Every row belongs to one group in each of 4 separate groupings. Each group adds its own fixed numbers to the row, and there is some noise. The rows also spread widely along 15 directions, which tell nothing about the answers.
In the rows, 128 means zero.
Known rows, each followed by its group in each grouping:
[195 113 126 159  65 172 131 129  77 137  93 113 115  84 133 101 105 171
 131 139  99  92 102  98 125 163 154 144] : linat Vazal q528 (0)
[118  80  80 115 145 172 146 160 128 171 145 178 109 122 131  84  87 127
 173  56 128 143 109 155 111 120 147 125] : linat goki q80 (1)
[149 100 108 149  93 115 114  94  92 108 132 147 159  82 131 178 123 133
 127 137 165  90  91 172 148 181 114  96] : Luno gare q459 (3)
[175 106 116 157  18 121 136  92 121 137 129 151 146 144 128  94 119 124
 122 109 100 120  98  84  80 145 109 113] : Luno lize q850 (2)
[141 141 111 103 113  91 158 106 131 133 132 145  96 147 125  79 109 102
 149  55  95 160 126  92  59 106  98  88] : luret goki q80 (3)
[118 132 185 133 104 134 160 154 142 144  80 103 129  43 145 123 171 142
 122  86  94 100 145 126 137 142 109 190] : Bon gare q459 (2)
[142  93 153 106  93  57 163 133 130 123 106 128 203  95 151  89 144 162
 189 114  98  95 134  91 129 131 109 133] : Gege Vazal q528 (0)
[ 89 150 144  72 171 112 173 177 143 163  88 114 137 121 154 143 143 112
 123  76 132 112 120 132 130 142 106 137] : Gege lize q345 (1)
[103  95 154 120 138 141 137 160 129  80  67 168 122 117 172 138  98 173
 169 132 147  84 140 122 137 112 162 130] : Bon lize q850 (4)
[108 148 160 167 164 165 138 164 144 105 119 165 105 101 148  77 122 137
 161 107 131 113 131 129  84 147 138 138] : luret Vazal q345 (4)
[125 102 128  80  89 130 156 145 117 100  36 132  72 159 149 103  82 124
 118  85 137  99 141  83  60 113 111 112] : Gege goki q850 (3)
[194 212 117 156 110 106 146 144  80 146 186 124 174 105 121  92 159 132
 112 142 151 128  75 108 103 153 103 105] : linat gare q850 (0)
[141 177 157 137 111  96 104 135 140  90 121 118  76  92 104 152 161 119
  98  72 139 110 166 114 107  65  74 131] : Bon goki q345 (1)
[147 100 133 126 159  78 107 117 161 113 173 109 168 178 115 165 136  84
 169  91 119 123 137 122 154  93  77 124] : Bon lize q345 (3)
[102 159 218 137  79  73 177 111 141 110 109 119 152  91 174 110 167 128
 133 144 132 138 125 146 123 115 117 116] : Luno lize q850 (2)
[139 159 135 126 146 114 147 124 145  98 133 150 114 198 162 120 101 100
 165 115  89 152 111  85 113  65 136 100] : Bon lize q345 (2)
[142 135  84 118 136 155 160 123 131 150 102 123 124 153 149 146  80  84
 120 121  74 137  56  70 114 138 138 104] : linat Vazal q850 (2)
[124  83 176 144 121 122 135 160 172 129  98 106 120  94 145 125 159 118
 157 146 103  77 144 103 143 145  72 211] : linat lize q345 (3)
[151 120 104 140 111 129 141 114 104 155 153 121 193 111 135 165 126 119
 140 148 135 125  68 157 169 163 129 108] : Luno gare q80 (3)
[189 139 169 177 121 123 143 153  46  86 115  98 136 101 128  59 123 152
 164 162 134 133 121 128  75 147 137 123] : Bon gare q80 (1)
[115 198 161  94 109  83 167 140 166 156 134 113 162 165 154 133 156 111
  98  99 115 137 126 104 147  71 113 122] : luret goki q850 (1)
[106  95 110  68 170  76 187 158 121 137 108 124 113 113 160 118 102 117
 197 108 102 133 100 122 138 118 110 120] : Luno goki q345 (1)
[120  96 152 156 109  96 135 141 110  45  91 145 165 107 136 129 130 128
 167 182 191  92 133 124  90 110  93 110] : linat gare q850 (3)
[154 135  99  88 138  42 128 130  92 129 147 130 196 101 120 146 129 147
 132  84 149  78 111 129 142 189  79  94] : Gege goki q459 (4)
[121  56 144 140  89 114 130 120 170 122  88 150 126  83 151 124 136 117
 156 124  96  69 117 111 126 184  79 171] : Bon Vazal q345 (2)
[116 130 120 142 124 138 127 110 166 163 145 146 114 103 140 140 139  79
 106 109 139 117  82 156 131 178  92 126] : linat Vazal q80 (4)
[147 110 151  89 120 108 140 133 145 176 106  41 179 174 133 165 135  84
 104 112 111 103  98 124 189 154  94 154] : luret Vazal q345 (0)
[111 118 144 132 128 125 124 104 174 159 140 184 165  89 171 152 130 152
 159  93  82  84 112 132 179 181 138 143] : Bon goki q345 (0)
[181 172  76 134 141 171 111 139 110 170 168 167  38  82 130 128 123 141
 114  73 115 113  95 140 133 136 131 137] : linat gare q80 (1)
[188 158 142 139 108  98 145 131  73 118 136  89  92  93 123  84 134 127
 126 151 153 116  91 139 105 187  93 120] : luret Vazal q345 (4)
[131 210 150 129 163  95 130 116 132 121 154 156  98  89 177 153 132 148
 130 136 119 112 102 143 173 134 137 109] : linat goki q80 (4)
[163 118 105  83 111 124 158 174  80 176  95  99 139 114 147 136 121 154
 112 144 138  80  84 123 159 188 124 147] : luret lize q850 (1)
[139 119 155 106 151  77 162 145 102 143 139  97  99  70 142  85 134 121
 161 111 138 130 105 172 128 175  91 132] : Luno goki q80 (4)
[143 123 195 184 109  87 116 105 136  83 119 147 207 140 142  73 138 142
 163 124  89 103 151  85  76 164 118 121] : Bon Vazal q80 (1)
[135 115 107 189  61 175 122 108 119  93  85 181 116  67 117 138 107 139
 132 106  97 117 120  84  62 113 133 108] : linat lize q528 (2)
[144 155 144  96 128  82 153 143 115 133 116 137 111 107 156  91 129 159
 155  89  94 110 128  99 119 120 123 127] : Luno goki q80 (0)
[155 135 119 167 113 164 137 126 131 156 157 115 103  89 125 150 129 109
 127 127 118 158  86 155 150  99 145 125] : luret lize q850 (1)
[155 100 128 140 173 149 103 150  98 147 146 127 181 143 107 121 106 146
 154  46 114 104 135 138 115 186 134 120] : Luno lize q345 (1)
[182 119 136 107  55 149 129 133 111 158 140 125 147 198 135  81 112 174
 118  81 139 103 141 110 146 112 147 139] : linat Vazal q850 (3)
[120  72 117  98 156 100 145 167 141 125 116 150 179 120 156 123 102 150
 198 108 110  91 120 106 146 119 128 135] : Gege goki q850 (0)

New rows. What belongs after each?
[148 144 115 170 128 163 137 113 133 151 140 130 166 141 145 149  99 103
 131 138  71 152  76 108 143 128 160 112] : Bon goki q80 (1)
[133  78 180 157  62 165  98 123 147 125  90 146 149  98 126 117 135 164
 123  67 122  63 164 136 127 171 124 168] : Bon Vazal q345 (2)
[106 146 116 127 155 159 116 109 113 133 131 153 158 100 139 221 100 153
 131  85 138 120  97 172 187 136 178  79] : Luno lize q345 (4)
[174 132 125 132 144 110  77 135 106  84 110 120 127 137 133 198 116 148
 123 159 135  55 126 115 165 130 113 126] : luret lize q80 (3)
[141 117 159 137  80 137 108 122 127 121 128 184 115 125 164 100 127 168
 132 122 166  61 126 167 144 180 130 137] : linat Vazal q345 (2)
[163  81  95 117  73 134 145 141  92 141 136 168 137 160 155  75  86 151
 175 148 161 105  88 139 133 153 138 122] : linat goki q345 (0)
[172 185 157  96 143  50 133 111 112 137 144 100 148 110 147 126 150 151
 134  84  93 106 117 109 148 140 112 104] : Gege Vazal q80 (0)
[126  92 130 100  58  80 173  83 147 140 129 128 176 160 150 119 125 112
 163 120 121 158 102 125 149  91 123  98] : Bon Vazal q80 (3)
[123  98 114 114 127 145 143 204 121 104 105 144 154 123 143 140 127 165
 176 164 167  83 137 113 164  56 131 161] : linat lize q528 (3)
[138 130  71 117 138  96 132 150 121  83 107 143 124 112  98 151 100 116
 163  88  90 119 124  43  83  55  82 107] : linat goki q345 (2)
[184 162 159 112 117 124 121 154 128 157 144  77 117 189 120  86 148 101
  92  79 141 119 124 125 122 118 100 143] : Bon Vazal q80 (0)
[194 113  92 178  65 115  91  70 102  91 117 159 107  59 113 155 101 135
 130 115  87  91 101  88  87 156 105  89] : Gege goki q528 (0)
[116 122  98 113 142 120 147 102 147 157 159 170 169 146 167 168 102 117
 149 105 113 138  78 154 186 128 159  91] : Bon goki q459 (1)
[130 169 115 126  22 160 169 146  97 135  65 147 163 119 152 137 134 155
  80 141 151 105  90  95 114 108 150 119] : Luno gare q459 (0)
[176 159 138 104 100  57 147 144 133 128 146  83 155 138 145 156 160 125
 146 163 117 113 106  95 183  63  87 146] : Gege lize q345 (0)
[156 125 108 140  71 155 142 144 128 125 110 176 113 105 140 106 119 180
 167 106  82 108 124  60 111  86 149 150] : Bon lize q345 (0)
[ 86 100 140 121 115 148 132 129 188 140 104 197 128 156 178 128 106 132
 139  90 110  96 134 120 136 117 143 139] : linat goki q850 (1)
[143 100  98 108 124 128 113 141 128 136  93 164 122 101 150 169 112 183
 153 102  81  68 128  89 165 125 136 150] : linat lize q80 (1)
[115 178 163 133 147 107 169 183 137 132 147 133 104  50 152  94 167 129
 149 142 140 119 116 144 131 116  91 162] : linat goki q345 (2)
[160 160 172 135 109  98 107 144  86  83  93  95 145 120 102 128 139 157
  97  94 162  88 163 103  91 130  98 114] : linat lize q850 (4)
[145  96 117 128 114 145 133 117 123 164 156 157 142  83 155 140 107 150
 160 110 117 110  91 189 192 164 158 122] : luret goki q528 (2)
[112 117 160 132 125 180 134 118 145 140  98 157 157 213 161 113  88 118
 130  68 118 137 128 135 111 141 179 106] : Bon lize q80 (4)
[183 147 110 108  79 144 135 115  84 154 113 102  83 184 132 122  97  94
  73  98 160 120  81 138  97 190 108  97] : Gege lize q345 (4)
[151 121 120 174 114 197 111 115 136 146 127 122 127 145 106 131 101  83
 111  72 103 151 107 129  92 141 135 123] : luret gare q80 (4)
[160 137 171 164 117  90 134 138 130 109  95 113 174  75 148 129 164 155
 143 150  62  73 140  62 132 157  98 183] : Bon gare q459 (1)
[152  93 154 104  53 135 108  95 151 122  77 123  26 146 162 160  97 129
 109  99 105  84 135 140 167 114 120 155] : luret goki q345 (2)
[117 146 122  89 104 135 171 129 143 173 149 153 167 126 170 134 127 147
 148  87 138 141  94 159 186  84 174  98] : Gege Vazal q528 (0)
[149 105 103  98  45 135 193 114  78 166  56  95 146 135 139 110  85 113
 110 115 104 142  70  99  99 167 139 103] : luret goki q459 (0)
[167 142 107 120 160  91 119 134 144 119 142 109 102 104 130 155 126 122
 143  97  82 106 114  86 151 102  96 139] : Gege Vazal q459 (4)
[139 168 177 111 124 140 144 185 109 138  83  76 175 162 119 107 131 140
  86  68 127 103 164 100 115 110 122 155] : linat goki q459 (2)
[182  84  77  96 109 107 131 171  94 118 131 134 157 144 110  97 114 151
 172 108 149  87 117  92 125  98 105 124] : Bon Vazal q528 (0)
[179  79 123 130  72 133  82 112 117 134 129 155 158 185 123 101  91 151
 129  64 115  74 142 124 114 173 123 125] : luret goki q80 (2)
[126 157 180 148 109 152 122 158 141 111  79 116  87  90 137 146 150 141
 102 107 131  93 156 121 113 100 115 161] : Gege lize q345 (1)
[117 132 119 133 157 135 120 164 152 138 121 186 182 159 154 120 134 128
 129  96 112  68 122  94 100 180 113 130] : Luno lize q528 (1)
[144 135 129 143 133 114 158 122  88 130 112 101 147  62 125 132 132 106
 137 119 135 139  87 145 108 161 111 103] : linat gare q459 (0)
[142 135 174 145  68 124 145  83 181 189 163 165 222 186 197  99 134 143
 132 108  70 111 107 124 185 178 165 145] : Bon goki q459 (0)
[112 160 160 113 112 110 170 119 135 152 143 149 178 163 174 110 138 116
 120 106 165 137 104 172 127 151 140  90] : Gege lize q459 (3)
[154 115 187  69 148  78 139 133 128 155 112  78 114 170 155 106 134 132
 141  55  98 110 164 135 158 134 109 149] : linat lize q528 (1)
[111 108 144 134 146 172 120 174 146 110  78 147  63  85 144 131 105 151
 134  95 127  80 147 116 123 114 128 168] : linat goki q850 (4)
[115  96 107 135 161 179 122 112 184 164 153 208 122 135 177 122  97 138
 177  77  71 106 105 127 153 164 169 136] : Bon Vazal q80 (3)
[170 114 119 118  48 110 154 150 113 137 133 117 167 177 114  62 122 115
 126 101 157 130 117  98  77  98  96 117] : Gege goki q850 (0)
[131 125 143 155 115 184 163  98 127 146  92 130 115 123 163 124  95 100
 135 116  78 147  89 130 110 173 163 111] : luret gare q528 (3)
[137 174 156 136 140 166 172 177 120 139 103 112  96  54 158 126 134 162
 141 118  77 126 113 104 146  86 158 167] : Luno gare q850 (2)
[130 138  98  81 128 155 149 187 116 187 120 127 127 147 119  92 120 121
  99  54 162 105 113 131 112 159 104 144] : linat goki q80 (4)
[171 121  91 132 154 139 126 132  67 133 178 133 208 150 101 114  95 147
 168  87 158 129 100 146 129 165 150  71] : Bon Vazal q345 (3)
[124  79  95 127 116 182 156 160 106 133  98 126 144 106 117 137 102 116
 152  90 157 149 102 152 124  86 150 120] : Bon gare q459 (0)
[138 184 184 138 113  66 122 137 121 110 141 172 156  67 169  96 185 182
 125 138 145  39 130 134 130 215  90 136] : Luno Vazal q345 (2)
[151 184 166 162 136 159 160 157 102 168 141 112 182  98 137  81 138 131
 111 102  91 128 100 124 105 198 142 129] : Luno goki q528 (2)
[155 156 151 146 146 105 132 161 126 121 153 143 156  99 156 105 153 175
 164 139 101  88 127 107 158 119 135 148] : Luno Vazal q528 (1)
[118 126 138 150 123 138 119 126 165  99 120 161 159 172 153 167 117 105
 144 129 116 114 115 110 139  89 128 120] : Bon lize q345 (2)
[124 223 159 153  88 150 172 144 125 147 115 173 116  72 176  92 170 144
  88 126 136 111 105 131  91 160 135 125] : Gege gare q528 (1)
[136  85 161 162  69 147 127 104 146 123 119 121 203 155 144 141 111 140
 160 138 112 118 119 125 174  97 159 135] : linat Vazal q345 (0)
[128  91 164 124  91 121 188 138 126 136  98 124 191 168 150  49 126  95
 165 101 111 145 119 114  73 154 113 127] : Bon gare q528 (2)
[115  62 183 168 117 142  98  89 163 106  94 123 139 115 141 179 113 107
 153 105  95 104 140 150 152 140 122 144] : linat lize q345 (2)
[150 133 119 109  90 115 137 130  78 108 114  99 155 138 103 157 108 142
 121  97 175 144 123 132 134  68 134  81] : linat lize q850 (4)
[170 102  99 173  79 120 103  85 125 127 174 171 162 144 112 129 123 108
 142 105 132 122  97 133 105 167 104  94] : Bon lize q345 (1)
[107 183 175 160 118 106 133 119 151  95 113 183 137  95 179 117 154 129
 118 161 138  76 105 130 104 186 110 118] : luret Vazal q345 (2)
[161 168  91 125  78 110 127 125 137 164 162 143 192 126 118 166 148 150
 102 102 108 103  99  81 161 121 114 123] : luret lize q850 (4)
[133  93 176 166  58 151  94 103 119  93  73 147 164 132 140 127 119 145
 113 131 163  61 133 139 108 192 128 122] : linat Vazal q345 (0)
[100 130 164 121 162 174 150 165 176 179 112 126 132 157 173 113 129 107
 125 103 104 107 110 143 149 170 141 169] : luret Vazal q345 (1)
[178 171 114 105 156 125 131 182 111 141 148 126 132 177 148 114 137 120
 119 129 149  83 104 110 148 150 100 148] : Bon gare q528 (4)
[141 139 114 125 137  97 136 122 115 108 101 146 144 111 130 129 109 136
 161  88  67 120 121  59  82 115 115 104] : linat lize q80 (2)
[176 125 116 123 165  96 154 159 111 137 139  69 111 153 144 123 110  84
 146 158  91 135  82 110 148 118 102 144] : Luno goki q459 (1)
[109 139 169 129 130 140 130 114 170 141 132 128 186 199 161 155 106  94
 124  83 108 136 120 144 156 115 147 112] : Gege goki q345 (2)
[178 100 126 124  72 115 144 143 101 151 140  67 157 143  69  80 127  99
 116  59 147 148 132 113  86 125  76 128] : Bon goki q850 (4)
[162 164 170 110 192 121  92 180 117 104 120 109 128 194 139 109 127 132
 114  91 153  60 148 115 118 150 109 135] : Luno Vazal q345 (0)
[170 178 162 108  84  91 161 166  68 106  72  80 173 147 144 112 140 147
  95 167 155  88 114  83 111 139 103 129] : linat gare q850 (2)
[155 106 111 141  71 104 126 104 113 102 125 145 143 133 132 135 112 141
 141 133 134 114 113 117 135  94 127 106] : linat Vazal q459 (1)
[119 174 206 132 176 145 117 131 136 119 130 147 164 153 176 113 123 150
 132  72 146 106 146 179 141 146 182  92] : Gege Vazal q528 (0)
[130  97 125 176  72 140  92  97 140  82 113 169 154 112 136 173 119 134
 132 171 157  84 113 132 140 117 124 112] : linat Vazal q80 (3)
[158 143 190 158 156  89  95 133 140 111 137 135 139 101 174 127 147 161
 132 137 104  48 145 139 159 193 110 162] : Gege goki q459 (1)
[108 153 135  95 100 150 163 161 162 147  61 100  71 165 160 157 137  71
  61 125 144 115  96 111 124 106  97 153] : Luno lize q459 (4)
[144 163 189 163 143 137 119 167 165 108 134 109  86 123 158 119 161 105
 137 159 136 116 131 144 146  65 114 176] : luret gare q80 (0)
[107 136 175 125 162 151 127 183 154  99  64 125  63  94 169 154 131 140
 120 121 142  72 150 134 139 110 122 177] : Gege lize q459 (4)
[159 117  80  95 132 118 141 118 121 154 119 130 134 170 167 151  84 123
 144 138  79 104  60  86 166 162 137 114] : Luno Vazal q80 (4)
[194 150  87 166  93 155  90 113 102 138 149 135 114  75  94 165 125 153
 118  89  96 102 106  90 127 130 119 127] : linat lize q345 (0)
[119 160 155 136  83 105 161 114 175 149 142 133 172 136 165 131 151 105
 132 140  98 139 103 109 162  88 121 131] : linat goki q528 (0)
[104 101 151 149 158 170  95 114 202 137 122 136 104 122 131 166 124  76
 118  57 113 113 125 151 134 118 122 133] : luret Vazal q850 (0)
[150 124 111 105  72 164 185 139 108 202 128 146 129 134 139  46 121 138
 133  39 115 154 102 127  87 159 152 126] : Bon lize q459 (0)
[145 124 143 152 179 118 115 180 133 101 108 106 176  85 119 160 136 141
 155 119  87  77 136  74 122 117 105 155] : Gege lize q850 (2)
[100  97  64 105  96 140 169 125 159 167 110 166 143 120 121 145 115  98
 145  60  89 131  95  74  91 130  97 120] : Luno lize q345 (3)
[147  97 121 120 143 119 140 143 125 131 161 139 224 207 153 112  94 125
 181 132 129 124 105 127 170 130 149 111] : Bon goki q528 (4)
[121 154 180 168 165 137 142 166 158  99 107 134 152 162 163  88 135 107
 145 135 105 111 137  84  91 130 115 164] : linat gare q459 (4)
[130 145 135 158 157 129 100 182 142 109 124 142 210  77 141 186 158 169
 144 185 140  33 111 107 192 142 119 167] : luret Vazal q345 (0)
